All groups share one centre, and each spreads out both ways along 11 directions, with some noise.
(in the rows, 128 means zero)
Known rows, each followed by its group:
[167 128 178 135 211 120 152 140 208 154 153 164 121  93 159] -> Z_601
[130 166 168 151 190 108 113 104 168  93  54 121 160  77 149] -> Z_304
[124 155 129 141 144 159 129 159 112 123 145  45 165 102 110] -> Z_878
[137 121 144 157 156 107 169 139 145 116 147 165 119 130 124] -> Z_601
[142 159 144 146 124 135  82 115 158 138  93 170 161 110 124] -> Z_878
[158 138  80 111 124 156 122 224 102  83 120  74 193  61  87] -> Z_878
[158 134  89 170 136 122 146 180 121 135 138  94  88 106  88] -> Z_947
[134 103  99 135 119 138 145 127 119 114 133 175 119 150 109] -> Z_878
[102 121  82 147  64  80 131 136  96 116  30 126 178 129 155] -> Z_304
[161 116 153 192 173  60 100 109 132 159 110 128 106 129 101] -> Z_947
[121 126 108 108 110 150 110 132 113 154 131 136 154 188 127] -> Z_601
[139  95 172 171 159  70 109 160 122 195 101 134 114 155 102] -> Z_947
[101 150 126 119 111 108 124 210  89 159  53  98 150 143 125] -> Z_304
[186 132 138 162 161 132 103 155 139 149 167 123 118 171 125] -> Z_878
[141 143 159 158  86 143  94 149 156 118  73 132 143 177 193] -> Z_304
[100 100  64 101 116 140 158  91 158 169 170  94 176 155 141] -> Z_407
[136 100 149 107  77 121 109 169  78 156 150 155 128 110 115] -> Z_878
[ 86 169 129 124  93  61 154  75  93 138 110 138 172  69 158] -> Z_878
[117 148 129 126 161 103 132 126 103 151 117  76 143  58 105] -> Z_601
[105 134 137 134  87 126 131 154 130 157 101 154 101 100 108] -> Z_601
[126  78 149 104 138 156 107  87 105 154 165 123 168 110 129] -> Z_407
[141  45 183 139 187 187  67 104 137 161  87 157 137 123  82] -> Z_947
[162 137  82 134 104 125  97 129  58  83 134 168 159 154  94] -> Z_947
[ 84 133 170  82 194 123  88  46 127 156 130 105 163 149 104] -> Z_407
[108  68 138 112 117 134 134  98  88 149 130 162 128 146 132] -> Z_407
[ 68 184 129  96 110 108 148 154 145 135  77 162 137 130 117] -> Z_601
[124 139 149 153 162 134 142 115 102 148 178  83 142 167 123] -> Z_601
[108 127 135  93 123 138 163 194 168 154  97 100  95 113 177] -> Z_304
[171 132  81 132 105 116 131 159 132  47 139  78 128 126 157] -> Z_947
[167  96  88 145 106 137 114 151 117 150 178  97  96 161 113] -> Z_304
[173 166 184 181 131  56  84 166 132 124  89 126 113 183 170] -> Z_407
[198 116 137 194 127 145  68 161 151 156 138  98  95 188 131] -> Z_304
[142 169 109 107 107 140 133 133 155 119 169 108 157 138 177] -> Z_947
[ 71 182 151 126 175 120 191 138 119 109 140  99  91  93  71] -> Z_304
[125  93 149 113 119 135 108  65  92 140 150 149 187 125 146] -> Z_407
[115  65 190  90 153 187  95 191 142 193  98 144 156 161 117] -> Z_947
[175  83 101 173 153 125  84 137 105 143  99 123 146 123  85] -> Z_947
[122  87 104 168  79 110 199 168 135 131 144 122 166 102 150] -> Z_304
[141 137 134 158 123 148 147 104 175 145 134 172  81 117 159] -> Z_878
[153 137  66 122 117  65 106  99 126 151 111 101 141 178 183] -> Z_601
[127 119 120 107 155 149 124  89 132 149 163 164 127 116 102] -> Z_407
[124 141 119 115 152 114 171 124 146 115 139 164 131 120 145] -> Z_601
[191  91 131 160 134 121 126 137 142  40 153 153 140  87 131] -> Z_601
[ 66 170 135  97  95 124 155  61 114 134 116 171 143 106 149] -> Z_601
[136 140 207 140  99 103  51 124 165 152  98 164 111  91 120] -> Z_407
[ 85 108 102 116  63 115 142  88 103 141 115 145 197 167 158] -> Z_601
[154 144  84 152 143 105 141 161  98 161 147 120 141  97  92] -> Z_947
[147 110 100 165 116  37 131 104  88 139 108 183 147 114 118] -> Z_947
[118 102 126 144 148 134 146 180 144 178 116  60 132 119 111] -> Z_878
[153 106 120 134 107 111  96 141 155 124 111 148 163 174 149] -> Z_601
[170 130 138 158  78 138 110 208 152 129 138  93 132  75 131] -> Z_407
[104 120  97 116 124 110 153 152  91 133 103  75 173  95 123] -> Z_304
[ 92 167 119  30  89 165 122 162  98 122 141 153  76 178 136] -> Z_304
[116 188 117 148  98  91 145 122 142 124 106 113 151  88 163] -> Z_878
[102 131 154 127 174 115 175 141 149 167 156 124 106  92  96] -> Z_304
[127 107 141 105 139 101 130 125 103 131 125 180  91  78 107] -> Z_407
[131 137 113  96 135 107 118  77 142 112 136 161 171  88 147] -> Z_407
[176 136 135 162 154 129  98 108 175  87 122 100 143 116 166] -> Z_304
[117 119 156 136  87 187 148  99 105 138 194 116 125  98 146] -> Z_601
[114 106 139 160 108 139 142 109 135 173 146 127 112 134 124] -> Z_947
[109  75  79  52 145  98 188 161  85  72 142 110 115 108 118] -> Z_878
[157 150 171 154 125 110 105 153  64 103 147 111 128 134 122] -> Z_407
[ 84 145 205 101 179 202 103 128 187 166 107 117 103 136 103] -> Z_947
[226 150 103 158 125  53  94 164 145  80 138 153 102 160 167] -> Z_947
[105 171 173 128 112 110 132 175 156 119  66 109 191 144 196] -> Z_304
[117  97 176 117 169 174  92 113 126 141  97 133 145 138 111] -> Z_407
[149 133 142 109 114 160 102 144 146 120 190  98  94 120 117] -> Z_407
[125 100 122 103 130 179 126 115 150 118 112 128 164  70 141] -> Z_878
[173 151 126  99 127 145 120 149 116  95 160 124 153  30 152] -> Z_878
[115 111 100 104 138  86 154 129 107  90 133 144 101 188 118] -> Z_878

New rows. What belongs after each?
[ 70 150  84 120 139 125 161 123 153 180 134 106 129 131  58] -> Z_407
[118 112 136 163  90 101 166 141 122 134 155 120  80 144 134] -> Z_947
[115 136 121 118  78 109 130 126 117 133 154 126 144  67 109] -> Z_407
[133 133 102 141 125  98 131 113 123 154 116 159 148 106 119] -> Z_947
[190  75  73 166  94 126 104 115 135 133 156 129 114 148 137] -> Z_304
[140 166  96 121 117  96 137 124  88  99 163  96 181 129 143] -> Z_947
[119 107 111 143 157 205 151 154  79 125 145 114 128 187  84] -> Z_407
[120 151 142  88 110 105 101  80 130 100 160 129 111 143 143] -> Z_407
[139 142 132 173 173  88 115 143 142 212 114 103 140 121  96] -> Z_947
[127 120 107 136 155 142 142 160 118 133 109  82 130  90  86] -> Z_947
[179  88  54 215  99 106 125 128 144 205 117 165 114 111 103] -> Z_947
[169 158  86 163  80 111 139 150 141 124 173 150 136 149 153] -> Z_407
[ 70 114 135 125 103 136 146  95 156 156  56 107  87 129 168] -> Z_304
[143  98 124 158 141 132 100  92 133 152 102 156 134 109 105] -> Z_947
[139 191 159 120 191 112 106 139 177 114  90 141  51 120 114] -> Z_304
[ 85 133 156 132 127  54 148 102  91  94  86 189  96 121  98] -> Z_947
[149 109  94 114 124 142 115 142 123 106 106 160 153 110 124] -> Z_947
[148 103 147 179 117 143 105 167 132 163  62 123 124 140 144] -> Z_304
[ 98  86 169 100  93 189 120  76 126 131 144 225 125 146 136] -> Z_947
[186 151 126 120 124 124 109 135 160 107 171 145 125 144 181] -> Z_947
[129  95 138 119 171  88  92 161 129 148 105 138 119 222  80] -> Z_878
[106 135  84 135 117 133 162 186 122 197  97 178 108 101  64] -> Z_947
[134 154 181 126 154 116 108 217 135 173  48 163 152 122 137] -> Z_304
[134 111 132 135 136 115 114 112  92 160 173 125 193 142 102] -> Z_304
[ 90 152 195 144  72 143 100 103 163 170 113 187 112 167 137] -> Z_601
[160 158 146 132  42 117  86 125 122  88 177 138 137  93 151] -> Z_407
[123 121  97 108  87 119 139 151 148 126 136 120 136  58 121] -> Z_407
[107 116 143 117 121 129 139 122 107 142 133 162 180 116 125] -> Z_304
[127 148  99 154 112 117 134  96 118 154 153 152 197 108 116] -> Z_407
[141  80 105 125 145 129 150 131 110 198 142 111 139  87 138] -> Z_601
[130 109  82 157  76 160 137 155 164 128  84 163 150 118 124] -> Z_878
[156 120 177 174 161  79 135 111 178 116 137 113 166  99 163] -> Z_601
[124  98 126 127 143  85 109 135 131 145 103 158 133 212 105] -> Z_878
[125 116  73 116 104  98 142 177 117 137  93 131 138 128 114] -> Z_601
[141 112 131 193 174 121 177  76 107 191 177 162 104 146 113] -> Z_878
[131 143 112 120  83 146 147  97 100 108 195 142 154 139 157] -> Z_947
[154 168 141 165  71 133  83 102 136 141 179 140 184 123 134] -> Z_407
[121 152 146 107 147 131 112  85 130 133 129 149 145 121 136] -> Z_601
[130 108  96 128 151 163 163 130  93 109 150 128 137 100  92] -> Z_878
[122 134 143 119 101 129 114 114 109 128 146 166 147 169 140] -> Z_947
[115 128 110 131 123 119 110 119 116 143 102 101 193 134 124] -> Z_947
[121 116  64 132  86 175 153 166 122 160 129 129 144 121 107] -> Z_947
[166 122  46  80 129 174 109 208 126 114 105 114 211 101 127] -> Z_947
[147 139 132 120 144 147 138 104 159 116 162 124 121  90 155] -> Z_947
[128 126 100 111 173 118 116 148  71 145  95 140 197  88  69] -> Z_947
[108 121 154 150 117 133 114 104 143 138 111 140 110 156 121] -> Z_947
[188  82 112 162 156 102 108 111 109 121 133 151 129  90 114] -> Z_947
[151 168 117 116 133 107 128 131 113 122 150 184 131 119 122] -> Z_947
[129  78 162 116  99 185 148 143 118 118 178 140 102 143 144] -> Z_947
[122 133  99  97  96 178 125  95 133  43 135 150 138 144 147] -> Z_878
[129 140  87 163 115 117 170 201 115  98  95  39 114 104 123] -> Z_304
[121  95 128 142  90 107 131 145 127 130  84 142 138 173 166] -> Z_407
[111 143 149 118  85 128 130 110 129  98 149 142 126 174 163] -> Z_947
[121 125 122 173 127  84 126  99 124 152 115 146 119 137  89] -> Z_304
[195  98 130 120 147 161 106  55 169  85 213 199 139 100 151] -> Z_304
[ 84 161 156  87 176 127 138 103 116 134 131 138 129 105  92] -> Z_304
[ 75  70 105  80  98  79 211 208  75 144 126 134  29 121  89] -> Z_878
[168 165  58 127 123 109 139 143  96 123 160 144 160  94 117] -> Z_947
[140 101 116 177 129 144 163 152 107 115 127 123 123  88  94] -> Z_304
[142 111 187 147 144  72  99 153 145 153 113 119 125 181 150] -> Z_947
[120 156 147 156 148 131 139  93 141 103 140 115  66 107  97] -> Z_947
[ 98 123  93  99 140  74 169 120 103 121 126 107 109 178 143] -> Z_407
[145 114 112 197 120 123 110 150  82 153 120 124 105 154  58] -> Z_304
[127 174 121 170  85  91 121 119 130 152 132 167 154 122 104] -> Z_407
[181 126 141 130 135  88 122 149 102  93 154 124  95 169 184] -> Z_407
[164 109 152 139 156 122  94  96 146 149 132 172 137 125 137] -> Z_947
[105 110 149 130  66  90 112 123 119 169 155  84 133 131 137] -> Z_407
[123  81 115 231  43  99 151 124  97 147 139 161 182 171 115] -> Z_304
[157 146 132 152 100 120 115 169 150 119 131 117  80 122 134] -> Z_601
[144 107 106 139  96 160 126 148 122  81 136 109 113 144 128] -> Z_947
[ 78 131 146 100 128 116 101 127 128 199  58 147 176 111  97] -> Z_601
[142  96 161 139  96 136 113 116 105 125 166 151 132 182 155] -> Z_947
